The same things were measured in two ways. Each way mixes the same 8 hidden numbers, adds some noise and spreads widely along 4 directions of its own, which tell nothing about the thing.
In the rows, zero is written as 128.
Some things both ways: the first way, then the second way.
[133 111 151 147  99 139  49 174 151 147 120 130 125 146  98 127 146 137
  95 112 113 129]
[160 172 158  91 164 128 168 133  89 168 123 165 111 134 179  89 116 107]

[155 165 153  93 134  76 106 131 155 112 102 151 169 160 130 165 137 152
  75 144  98 165]
[116 196 155 151 166 131  98 127  61 173 125 105 146 129  71 174 144 112]

[109 113 178 190  78 151 138 132 144 153 142 126 111 118 119 116 153 128
 142 102 100 153]
[151 129 114 120 129 112 131 113 140  96 124 154 110 143 145 122 107 150]

[131 136 138 125  81 128  95 120 194 130 127 137 116 106 105 157 137 171
 120 126 116 169]
[108 128 108 165 155  97  60 193  84  99 113 116  99 170  63 104  95 137]

[114 133 100 137 140 114 152  94 132  98 158 115  92  57 140  88 150  81
 164 118 180 111]
[146 110 119 125 143 136  81 132 167 111 134 143 101 158 119  83  99  95]

[151 122 177 161  77 133 122 140 169 139 128 141 122  97 143  99 156 137
 127 119 154 129]
[139 101 102 100  64 122 127 156 157 126 119 168 126 140 202 102 154 102]

[117 137 128 207  90 122 157 137 129 138 153  96 113 114 111 188 122 146
 146 135 127 184]
[151  97  91 139 195 157  65 124 125 152 110 112  72 123 120 113 129 109]

[107 114 171 152 107 101 192 109 108 119 153 112  97 154 118 145 122 117
 202 125  44 168]
[124 163 121 137 108 134 158  73 111 161 100 120 146 102 146 148 158 113]

[155 156 145 101 142 100 167 115 151 124 108 109 170 162 108 167 125 130
  83 127 140 144]
[179 155 120 143 159  96 156 106 102 139 157 148 141 120 122 123 156 109]

[116 127 126 122 147  73 207  68 143 121 170 110 151  99 138 136 128  96
 149 126 112 166]
[103 161 126 115 140  75 103 127 114 129 115 120  83 134 150 139 126 106]

[111 126 154 160 109 128 140 138 149 132 132  92 122 145 100 169 129 123
 131 120  90 158]
[147 105  89 153 149 174 139  82 105 171  72 110 117  88 140 135 142 144]

[162 136 153  85 134 117 151 105 161 153 103 104 172 151  89 142 109 120
 108 121 142 133]
[ 81 131  73 192 107 110 119 164  75 155  71  91 105 100 125 123 169 106]

[120 112 158 188 122 131 102 139  97 166 138 119 130  94 133 102 127  77
 176 139 101 144]
[145 124 101 139 155  89 117  82 153  92 118 132 100  85 115 186 105 150]

[126  96 156 108 108  67 159 104 222 113 172 134 170 108 141 135 156 140
  80 106  98 159]
[ 94 170 123 148 112 120  78 177 119 131 107 144  63 133 142 124 113 114]

[147 115 164 143 122  80 117 151 143 113 138 140 150 123 158 124 147 110
 112 139 116 138]
[176 127 126  65 100  94 141 134 150 149 156 203 133 102 186 136 142  83]

[120 134 176 110 129 165 171 104 138 134 103 114 107 142  98  76 149  91
 143  79 123 101]
[128 156 132 129  90 122 214  78 121 121  90 124 173 149 172  88 134 141]

[110 170 186 159  99 134 181 134 107 137 105 134 114 167 107 114 164 138
 128  97  84 145]
[142 155 147 117 113 138 134 102 114 132 121 137 177 154 122 143 138 138]

[136 119 145 163  93 114 140 133 180 154 147 102 161 118 109 174 128 145
  96 126 134 168]
[139  93  65 142 138 150 108 128 112 165  82 125  75 102 177 131 170 132]

[133 138 205 196  71 150 150 155 114 168 115 146 129 147 123  96 160 144
 125 102 108 142]
[123 163 157 116 117 125 105 146 149 124 125 135 123 148 146 126 124 107]

[131 176 117 105  98 122  85 114 187 125  97 118 107  75  98 144 128 151
 149 144 150 148]
[120 119 104 143 128 125 105 171  70 129  80 119 142 144  92 120 129 158]

[132 110 150 148 133 138  90 152 155 124 130 121 130 122 126 118 156 103
  91 111 138 117]
[153  94  91 124 149 134  94 140 132 140 115 149  97 118 116  92 110  89]

[164  95 175 132  99 138   4 186 146 157 106 167 122 114 133  44 162 110
 115 114 136  86]
[109 187 142 173 101 174 111 139 127 143 114 132 105 111 126 142 127 110]

Other things, the second way, with their names:
K957: [141 125 130  81 164  73  96 140 147 103 129 137 110 148 137 145 110 121]
K326: [ 96 152 139 119 143 115  93 133  96 130  94  96 129 175 110 119 119 124]
K151: [131 123 116 134 204  93  25 190 124 122 137 131  37 142 106 119  98  89]
K508: [ 73 179 143 165 145 144  84 158  91 142  81  83 123 137  81 134 108 120]
K664: [120 135 108 149 140 136 146 124 114 157  79 101 105  84 155 131 146 117]
K423: [131 140 107 128 130 106  83 151  92 175 126 138 107 129 137 122 163  74]
K875: [124 143 129 107  67 111 142 165 100 155 113 158 151 141 167 110 165 103]
K373: [109 135 102 140  91 122 111 145 157 119 107 148  81  98 159 122 125 100]
K620: [100 181 121 167 121 105 113 164  82 145 105 121  94 103 125 150 139 114]
K446: [156 109 117 106  97 106 142 179 149  97 139 184 159 126 109  96  87  92]
K530: [126 120  99 183  88 165 121 166 127  89 108 153 140 130  83  91  88 129]
K819: [123 159 134 175 167 139  78 153  81 124 114 113 101 149  64 130 108 145]
K154: [107 128 113 123 171 146  95 163  98 181  72 121  62  91 135 104  95  90]
K816: [155 173 118 167 127 132 152  74 115 138 124 143  97  83 150 168 150 147]
K676: [149 146 119 126 120 125 119 118 117 146 130 152 115 141 161 139 156 122]
K218: [109 132 113 157 134 211  22 151 101 179  81 115  79 118 108 171 132 156]
K888: [119 123  98 199 109 164  87 101 102 130  96 103 166 136  52 139 151 141]
K744: [149 143 127 116 136 100 165 114 158  88 119 137  92 106 191 147 128 152]
K898: [147 119 111 127 170 113 133 115  99 150 116 123 119 137 133  85 126 106]
K6: [135 105  86 150  94 135 153 149  99 125  82 145 129 130 148  86 130 150]
K483: [169 137 117 106 159  76  94 143 120 123 164 177  87 121 125 148 122 111]
K90: [118 144 144  89 147  56 164 144 110 105 100 116 140 163 157  80 113 111]
K993: [ 98 150 121 156 100 128 123 193  90 134 101 129 117 146 125  85 126 113]
K138: [111 155 132 168 187 162  70 112 112 141  97  89  91 135  84 128 106 132]
K115: [131 117  87 177 109 154 109 133 145 120 115 137 103 131 117  72 125  97]
K678: [150 174 165  78 157 107 161 100 119 161 132 131 138 132 168 120 133 100]
K206: [153 141 146  75 123 134 191 121 132 153 101 160 147 106 180 102 101 104]
K844: [142 125 109 136 178  97 117  90 120 134 116 101 109 121 117 127 133 111]
K776: [170 145 134 128 207  76  93 115 122  88 156 144 108 132  68 149  90 129]
K76: [116 179 155 150 120 188  89 147 117 171 110 130 122 108 115 149 122  96]
K996: [134 162 147  90 152 107 168  78  94 163 102 130 135 103 150 155 127 124]
K97: [ 89 139 110 142 100 149 143 149 109 149  59 109 105 130 179  71 125 108]
K902: [110 195 142 187 131 161 142 155 106 139 110 132  76 114 150 104 119 121]
K763: [154 110  91 106 107  73 166  67 118 147 114 114 159 151 185 110 204 107]
K475: [129 174 146 113 122  81 143 138 122 129 133 140 140 121 150 162 151  99]
K487: [133 168 138 140 157 129 111  82 161 104 116 125  74 111 138 165  93 143]
K205: [124 168 154 122  93 154 138 160 121 136 112 166 126 106 144 152 100 130]
K222: [130 144 123 128 125  98  97 114  95 113 121 143 128 160 117 170 148 168]
K611: [116 120 117 139  89 164 135 105 131 131  79 120 161 127 120 146 127 152]
K905: [151 149 140  88 178 110 139 120 109 164 115 140 127 110 149 144 117 107]
K190: [180  68  40 180 149 123 145  62 154 116 113 124 116  79 112  95 132 123]
K277: [164 134 133 108 125 177 149  83 131 157 114 144 153 132 139 123 129 125]
K377: [122 180 149 164 150 151 107 107 105 130 120 121 123 152  80 121 105 129]
K140: [127 152 105 174  96 124  61 163 131  99 139 151  90 134 112 154 153 137]
K473: [136  71  59 171 112 174 101 102 144 113  71 109 123 123 101 104 116 153]
K173: [138 165 141 120 138 111 109 151 132 122 137 150 110 120 136 147 126 106]
K268: [131 154 140 115 133 103 115 154 120 138 137 145 113 145 140  93 132  71]
K150: [150 130 115 136 124 175 128  92 115 180 114 135 119 131 161  89 153 101]
K521: [201  94  79 114 110 182 152  53 144 176 121 169 120  74 188 180 194 149]
K503: [139 147 117 122 113  76 115 180  98 138 138 152  92 147 181 114 169 105]
K466: [133 175 151  74 140  78 169 133  88 192 106 126 135  98 184 151 155  85]
K169: [151 149 128 177 119 142 140 101 139  91 151 138 157 152  84  96 120 123]
K691: [142 181 131 168 140  85 104 143  93 119 157 130 124 137  95 150 161 113]
K788: [ 97 191 129 191 112 151  69 153 119 140 124 123  72 126 129 134 143 105]
K413: [114 147 140 104 145 135 136 176 106 163  76 130 102 115 168 111  98 117]
K288: [155 143 134 115 128 109 174  76 127 135 125 115 173 140 149 133 171 119]
K910: [170  81  69 163 158 117 132 133 137 110 120 141 119  82 102 102 117 106]
K812: [140 201 169 152 160 147 138  59 135 101 132 121 125 111  89 191  91 176]
K201: [153 113 104 129 135 127  99 133 156 106 131 173  81 114 135 120  93 117]
K867: [107 132 110 129 124 109 116 175  96 131  90 123 107 116 132 134 122 128]

Some of these things the first way, each followed by its name:
[116 156 176 154 103 156 210  92 132 150 108  98 122 140  96 150 124 124
 157 113 116 165] -> K90
[117 112 214 161  73 110 133 170 155 138 122 132 127 151 125 100 165 131
 125 100  57 134] -> K205
[110  99 171 145  74 124 190 101 196 123 153  98  92 120 106 155 127 143
 170 108  87 164] -> K97
[146 125 145 148  87 107 145  83 163 114 154 144 100 101 143 200 100 170
 181 165 106 216] -> K763
[124 120 176 231  70 135 168 156 126 178 156 113 164 163 104 185 140 168
  82 105 101 195] -> K151
[134 123 182 161  87 146  86 169 143 124 100 129  82 114 133 104 142 113
 168 134 115 115] -> K446
[133 138 132 116  90 138 102 124 149 143 112 118  85 105  88  95 131 132
 179 115 140 114] -> K993
[116 113 158 156 119 143 138 147 116 133 137 128 106 172  98 102 168 118
 103  74 108 117] -> K150
[130 150 168 136 104 124 162 128 155 159 111 103 159 146  97 140 137 132
 108 108 116 144] -> K867
[126 148 152 161 122 122 153 129  92 139 124 120 120 138 116 130 131 110
 158 124 108 147] -> K678
[179 165 140  81 175  81 101 127 144 134  83 124 209 123 134 135 117  94
  78 161 161 126] -> K466
[135 142 167 128  93 131 101 130 153 111 108 150  91 138 121 136 143 153
 141 128  91 160] -> K888
[124 132 204 120 100 105 166 115 213  94 118 136 135 125 150 145 160 141
  97 117  80 162] -> K611
[146 142 170 106 145  95 129 151 140 118 104 136 161 146 136  84 173 100
  73 108 126  99] -> K76
[144 126 161 143 151 132 129 124 138 140 121 123 165 148 127 152 130 105
  80 128 126 156] -> K844
[176 151 141  91 114  67 136 100 190 121 121 144 176 124 134 178 119 166
  90 154 139 176] -> K691
[108  93 155 182 106 134 110 153 126 144 156 124 106 106 128  89 158  96
 139 101 106 125] -> K201
[126 156 122  85 147 105 138  94 140 116 115 120 124 100 115  98 140  95
 152 125 134 115] -> K508
[158 148 130  48 137  61 134  94 218  80 122 139 153  87 146 125 144 127
  96 136 154 125] -> K875
[158 113 181 162 106 148 118 161 167 148 103  93 151 147 113 176 117 125
  98 138 141 146] -> K910
[126 148 164 138 134 135 138 144 128 118 106 123 126 143 121 104 168 104
  95 104 130 114] -> K277
[106 132 197 186  52  88 159 158 190 130 152 141 158 160 128 179 175 196
  55 100  47 201] -> K218
[138  94 141 152 151 168 100 134 127 140 127  94 120 127 109 131 120  70
 133 122 154 116] -> K190
[160 136 118 127  85  82 122 107 181 141 146 129 145  84 119 157 114 166
 138 148 154 169] -> K503
[128 136 138 151  82  92 157 117 138 153 152 136 123  97 116 100 147 143
 161 111 124 142] -> K140
[126 154 145 130 103 117 131 131 166 138 117 121 145 137  98 154 145 155
  90 111 112 156] -> K819
[138 137 150 158 122 113  88 153 126 133 117 122 141 126 125 154 125 118
 129 151 106 159] -> K905
[142  82 172 120 108  72 119 129 205 122 159 131 172 134 138 168 131 138
  89 132  70 176] -> K816
[153 120 174 126 108 161  78 148 143 132 101 153 107 132 121  78 158 122
 112 104 148 104] -> K169
[116 142 150 147 133 137 147 128 128 140 126 117 148 149 104 125 159 117
  82  97 121 138] -> K138
